The rows of a group lie close to one hidden flat surface of 10 dimensions, which may be shifted away from zero. Surfaces can cross.
Some rows, each with its group after it:
[ -6   9  -8  -2  -2 -12 -16 -10 -19  -6   4   3  -6  -6]
(2)
[-11 -21 -15  18 -14  10 -26 -10 -18   0   1  38  -8   7]
(4)
[ 19   7   1 -12 -10   6 -28  11  18 -15   2  -1 -24  -7]
(3)
[  3   3   0  -5   9  -5 -43   9 -21 -22  13 -29  -1   4]
(3)
[ 21  11  10  -8  13   4 -15   7  -1  -1  -6   4  -1   6]
(2)
[-15 -17  10  17  -6 -26   1  -6 -30  18  29  34  21  13]
(1)
[-11   7  -5 -11 -46  34  19   7 -19   8  12 -13 -13   7]
(2)
[ -7  27 -18  24   5  -1 -22 -10  17 -14   5  40  -9   8]
(4)
[  5   7 -19  12  16   4  27  -1   0 -24  21   2  -6 -14]
(1)
[ 16   0  32  -8  12 -26 -13  -4  11  -4 -35  17  22  20]
(0)
[  4   2  -7   3 -15  -3  28  -6  -8  -5  -7   8  -5  -7]
(0)
[ -1  29 -21 -11  10  -9   8   3  -6   8  -6  25 -17  30]
(0)
[ 15   0  16 -12  37  11  30  10  31 -10 -24 -27   4  -7]
(2)
[-23   1  13   3  -3   5  18 -16  -8   6   1  22  24   8]
(1)
[ 5 -1 10 -5 -9 -7  6 -6 -3  3 -6 -5  3 -8]
(3)
[ -4   8   0   6  -1   0 -25   3   1 -32 -10 -19 -24  -8]
(2)
[  4  -2   5 -10   0  -7  -7   2 -18  21 -15  -1  14  27]
(0)
[  3 -11   7   5   0   4  22  18   0 -38  -2 -11 -15   5]
(1)
[ -9 -11 -10   0  16 -28  16 -14  -1 -34  16  20  15  -7]
(1)
[ 19 -24 -14  -2  -4  -2  14  29  37   3  30  21  -3  19]
(0)
[-18 -32  23 -14  -9   9 -38   4 -24   2   5 -12  22  16]
(3)
[ 16  28  -9   7  -1 -18   6  -2 -19   3  -8  -9 -20  -5]
(0)
[ 13 -10   8  17 -29  20 -13  17  11 -41 -40  18 -29  26]
(1)
[  5  14   4  14  11 -26 -26  21   1 -12  17 -17 -30   6]
(1)
[ 18  21 -11  -7  -2  -4   3   9 -23  -4  -5 -10 -12  16]
(2)
[  2  -7  -4  11  -2 -17   2  -5  -8   5  12  16   7  -1]
(1)
[  4 -14   0  -6  -1  -4   2   6  -7   3  -5 -20   4   1]
(2)
[-14   5 -11  38   3 -13 -18  -3 -23   5  15  -3  15  13]
(3)
[-17   1  -4  -3   8   0  -5 -15  -3  19   4 -11  36  -4]
(1)
[ 19  16  -8  -4   3 -25   3  10   8  23  -6 -27  -8   0]
(3)
[  3  -8  14 -11 -13  -2 -11  -1  -6   5   2 -10   4 -10]
(3)
[-19   8   1  -7  13   3   9 -12  13 -22  -5  23  -5  -5]
(4)
[ -6   7 -12   8  39 -11  29   8   4 -16   8   7 -33  -8]
(4)
[ -4   0  -9  28  17  17 -22  -7  -8 -15  -4  17   3   5]
(4)
[ 15  -7  -1   3  -4  10 -12  13 -25  -8  -5 -33  -5   3]
(2)
[  0  14 -14   5 -30   2 -12   3 -12 -15 -21 -16 -41   0]
(2)
[ 17   5   0  14  -3  27  -3  -3  -4 -10   8  23  -3  -8]
(0)
[-16 -10   5 -17   8 -13 -37   7 -15   4  12 -17  12  19]
(3)
[ 32   1 -24  11   2  50  35  25 -13   9  28  -1  -8  10]
(0)
[-10  -3  28  -3 -21   7   1   5  14  40  -3 -24   8  -9]
(3)
[  1  11   6  -7   3  -3  -7  -4 -14 -37 -14 -15 -10  -5]
(3)
[-14   5  -7  -3  -7  18   3 -10 -18   0   3   6   3   4]
(0)
[-18  -2  23  -5  29 -28  -3 -14   3   4 -32  -3 -19 -13]
(4)
[-19   4  -4  14  25   0   4 -17  12  -3  -7  39  -8  -7]
(4)
[ -7 -20  -4   4 -15 -28 -14   2 -10   6   8 -12   0   1]
(1)
[-21   9  12  -8   6 -16 -12 -11  -8 -10  -2 -10   8  -2]
(3)
[ 19 -13  -2   7 -22   1  11   3  -4  10 -12  21  -2  13]
(0)
[-10  -5  14   5  11   7  15   8  -4   5  18  -3  15   8]
(1)
[-11   3   2   5  -5  18   3   0   4  16  -5 -10   1  -1]
(4)
[ 19   6  13  -6   9  -6  -7  15  14 -42 -25   5 -30  11]
(4)
[ -4 -21  -2  -4 -19 -25  23  -4 -21   2 -21  -3  16  17]
(0)
[  6  11 -11  18   0  12  -1   6   8 -12 -10  10 -19   7]
(4)
[ -6  -4   2   3  -3 -25 -20   3  14   4   5  13  -4   6]
(1)
[ 20  15  -7 -14  38  -4 -13   6  -4   0   9   1   6  11]
(2)
[-16   7  -4   1  -2 -12 -19  -6   4 -10  -2  14 -19   2]
(4)
[ 36  -2   8  15  11 -15  -6  -6   0 -24   6  22  18 -10]
(3)
[ -1  -6   4  -5  -4  14 -14   5  -6  -8   2  -9  11   9]
(4)
[ -5  19 -24   1  24   4   2 -18 -32  -2 -10 -31 -22 -30]
(2)
[16 -8 -3  3  3  0  5  8 -9  8 13 -5  9  7]
(0)
[19 21 -8 -6 28 17 -7 -6 -7 -7  1 19 -8 -4]
(2)

New rows, each followed by its group:
[ 10   7  -7  12   5  -5 -21 -16 -24 -10   5  47   8   6]
(0)
[ 11 -10 -17   4   2   8   5   4 -19  20 -27 -41 -21 -12]
(2)
[  4 -10   1 -20 -13 -12   0   5   2  17 -19  -2  -2  20]
(3)
[-15  -7  19   6  -6 -24   5  10 -11 -24   8   9 -15  13]
(1)
[ 16  -4   2   0   3 -18 -22  10  -8   8 -18 -27  -8   3]
(2)
[  6  23 -14   3  -5  -9  18 -11  10 -17  14  21  35   8]
(4)
[  9 -21 -14   1  -6   7  22   5   2  -7 -11  -2  -3   5]
(2)
[  2  -5  12  17 -12   8  27  16  -6  29  18   4  -6   4]
(1)
[-14 -16  -7   3  -8 -10 -23  -9 -32 -15  -2   9 -15   1]
(4)
[-15 -11  -9  10  23   6  19  -3 -12   6  10   3  -3  -5]
(4)
[  0  -3  -7   4   1 -11 -22 -12  -2 -24 -19   1  15   4]
(1)
[ 14 -11  -1  -7  19 -12  -7   1 -24   0  16  -1  28  10]
(2)
[ -8 -16   1  -8 -18  -5  32  -6   0  12 -14  -3   3  -5]
(2)
[ -9 -14   0   4 -16   5  15  -2  -6  18   2  -7   8  -3]
(1)
[  9   4  15 -11   2 -10  -4   6  35   1  -4  25  14  16]
(4)
[ 16  19   7 -21  -6  23  28   5   7  27 -14   4 -11   6]
(2)
[-14  14   6  -3  -5 -13 -20   0  31  14 -10  20 -21   2]
(4)
[ 24  11 -15   0  43   3 -15 -13 -16   3 -10  14  -6 -13]
(2)
[ -3  -6   4   2 -12  -2   6  -1  -2   8 -16   4  -8   2]
(4)
[ 12  19   3  17  17 -22   5  -2  -6  -5   3   7  -2   1]
(1)
[ -5  26   5 -17  44   4  -9 -17  17  10   3  10  -3 -25]
(2)
[  4  13  11 -18  11  18  -1  16   9   9  10 -21   1   5]
(2)
[ 20 -15  -8   3 -11 -26  -9  20 -14  31  21 -28   1   6]
(0)
[  5   3 -25  -2   6 -24   3 -12   5  25   1 -34  10 -32]
(1)
[ 11  14  -6  -7  20  12   5  -3  -3  -1 -13  -7 -13 -11]
(2)
[  1  -1  -1   2  28   0  -6  13   9 -11   5   1 -12   6]
(4)
[ 41  -8  23 -38   3  -2  23  10  30   3 -20  -5   3  -6]
(3)
[-22  14  -6   5   8  12  13  -4  23  -6  11  23   3   6]
(3)
[-21  18  31  11  16  -9 -13 -14   8 -27  -4   0  13  -8]
(3)
[ 31   0  23  -9 -14  14  28  11  -1  -3 -23   2   4  16]
(2)
[ -6 -12   8 -14 -21   5  11   5  -1  -4 -10  -4 -12   1]
(4)
[ 46  -7   1  17 -14  12   5  23  17   4   5  11 -17  -1]
(0)
[-15  -5  -3  -7 -19 -14  15 -19  14   2 -22   4   8 -10]
(1)
[ -2  -8 -13   4   7  10 -21   1  14  -6  13  17  13   7]
(1)
[ 18  -2  16   4  -7  22  -7  15   0   0 -21 -23   0   6]
(0)
[ 10  -9   9  17 -18  10  11   9  -5  -6 -11  11  -5  13]
(1)
[-13  -4   4  -4   0  -3  15  -3   7 -10  -5  -6   7  -1]
(1)
[  3 -15  10 -22  -4 -19 -20   5   4  12  -7  11  11  19]
(3)
[ 19  -2  24 -10 -11  -8   5  -1 -11 -11   1  30  24  16]
(2)
[ 16   3  -4  -9  11   3   4   0 -12  16  -1   0   8   4]
(2)
[  8   9 -11 -17   1 -18  -5   8 -28  21  15 -15   8  22]
(2)
[  7 -15   8  -3   9  15  -9   5  -7  11   4 -16  11  -7]
(2)
[  0  -4  16 -31   1  13  14   7  15   2  -9 -16   3   3]
(3)
[-13   0  18  -4  -2   2  28  11  -8 -13 -11 -40  -5   0]
(1)
[ -6  21   0  -7 -37  -8   6 -19   8 -11 -19  17   9   2]
(4)
[ -9  22  -5   8 -10  10 -15 -28   3   2 -37  16  23   4]
(1)
[ 11  17   2 -24   3 -28 -12   4   8  -1 -14 -23 -16   0]
(3)
[  5   3  -5   6  -1  30 -12   8 -17 -38  -8 -20  -7   9]
(4)
[ 22  14 -24 -22  34 -14   0   7   2 -25  27 -15   0  -7]
(3)
[  4  15  -4  -9  -1 -28  19  -4  -3   0 -19   4  -7  13]
(0)
[ 7 -3 -5 14  7  0  6  0 -9  2 14 11 10  1]
(1)
[ 18  32  -2  -6  29 -10  15  -5 -18  33  15   5  11   0]
(0)
[ 10  -8  21 -15  18   1   6  -9  11  37  -5   6  19 -10]
(2)
[ 29 -25   2  -3   5  -1  -2  21  17  11  -9   8   5  21]
(2)
[ 12 -15  -1 -18  -2   2  14   3   5   3   0  15  13  11]
(3)
[ 22  14  10 -18  12 -26   8   1  10  19 -18  13   5  12]
(2)
[ 11  -7  -7   9   4   0   9   0  13 -16   0  13   2  -1]
(1)
[ 16   1 -10   1  -2 -11  10  -6 -13   0  13  -2   7 -14]
(3)
[ 9 -3  0 -1  7  7 -8  0 -7  4 -6 -7 -4 -7]
(2)
[ 17  -7   5  -9  -7   5 -11  10  -4  -5  -3 -10  -1   7]
(3)
[ 16  11   2  -9   6 -18   8 -24 -35   7   0  27  18  -2]
(2)
[-32 -13   3  -6 -31  12 -22   2  12  -2 -15  -4  -5  15]
(1)
[ -4  -1   3   5  -9 -21   5  -4   5  15   0   8   0  -5]
(1)
[  6   8  -9  -7  -7  -9  23 -11  -9  10 -19  11 -11  -4]
(2)
[ -2  -2 -10  -4   1 -14  25  -3  12 -21   2  12  -1   2]
(0)
[ 15 -10  -8  16 -17  26  -3   2  11 -21  -2  45  10  21]
(4)
[ 14 -27  19  -8  26  -4 -17  18 -13 -19  -3 -15   8  13]
(4)
[ 19 -11  -2  10 -30 -13 -16   6  -7   8  -4  10   9  19]
(4)
[ -6  30  -8  15  12 -20  19 -17  19  -4 -13  27  -8  -4]
(4)
[  0 -10   1  -9   7 -23 -15   4   3  -1  13  21   3  11]
(4)
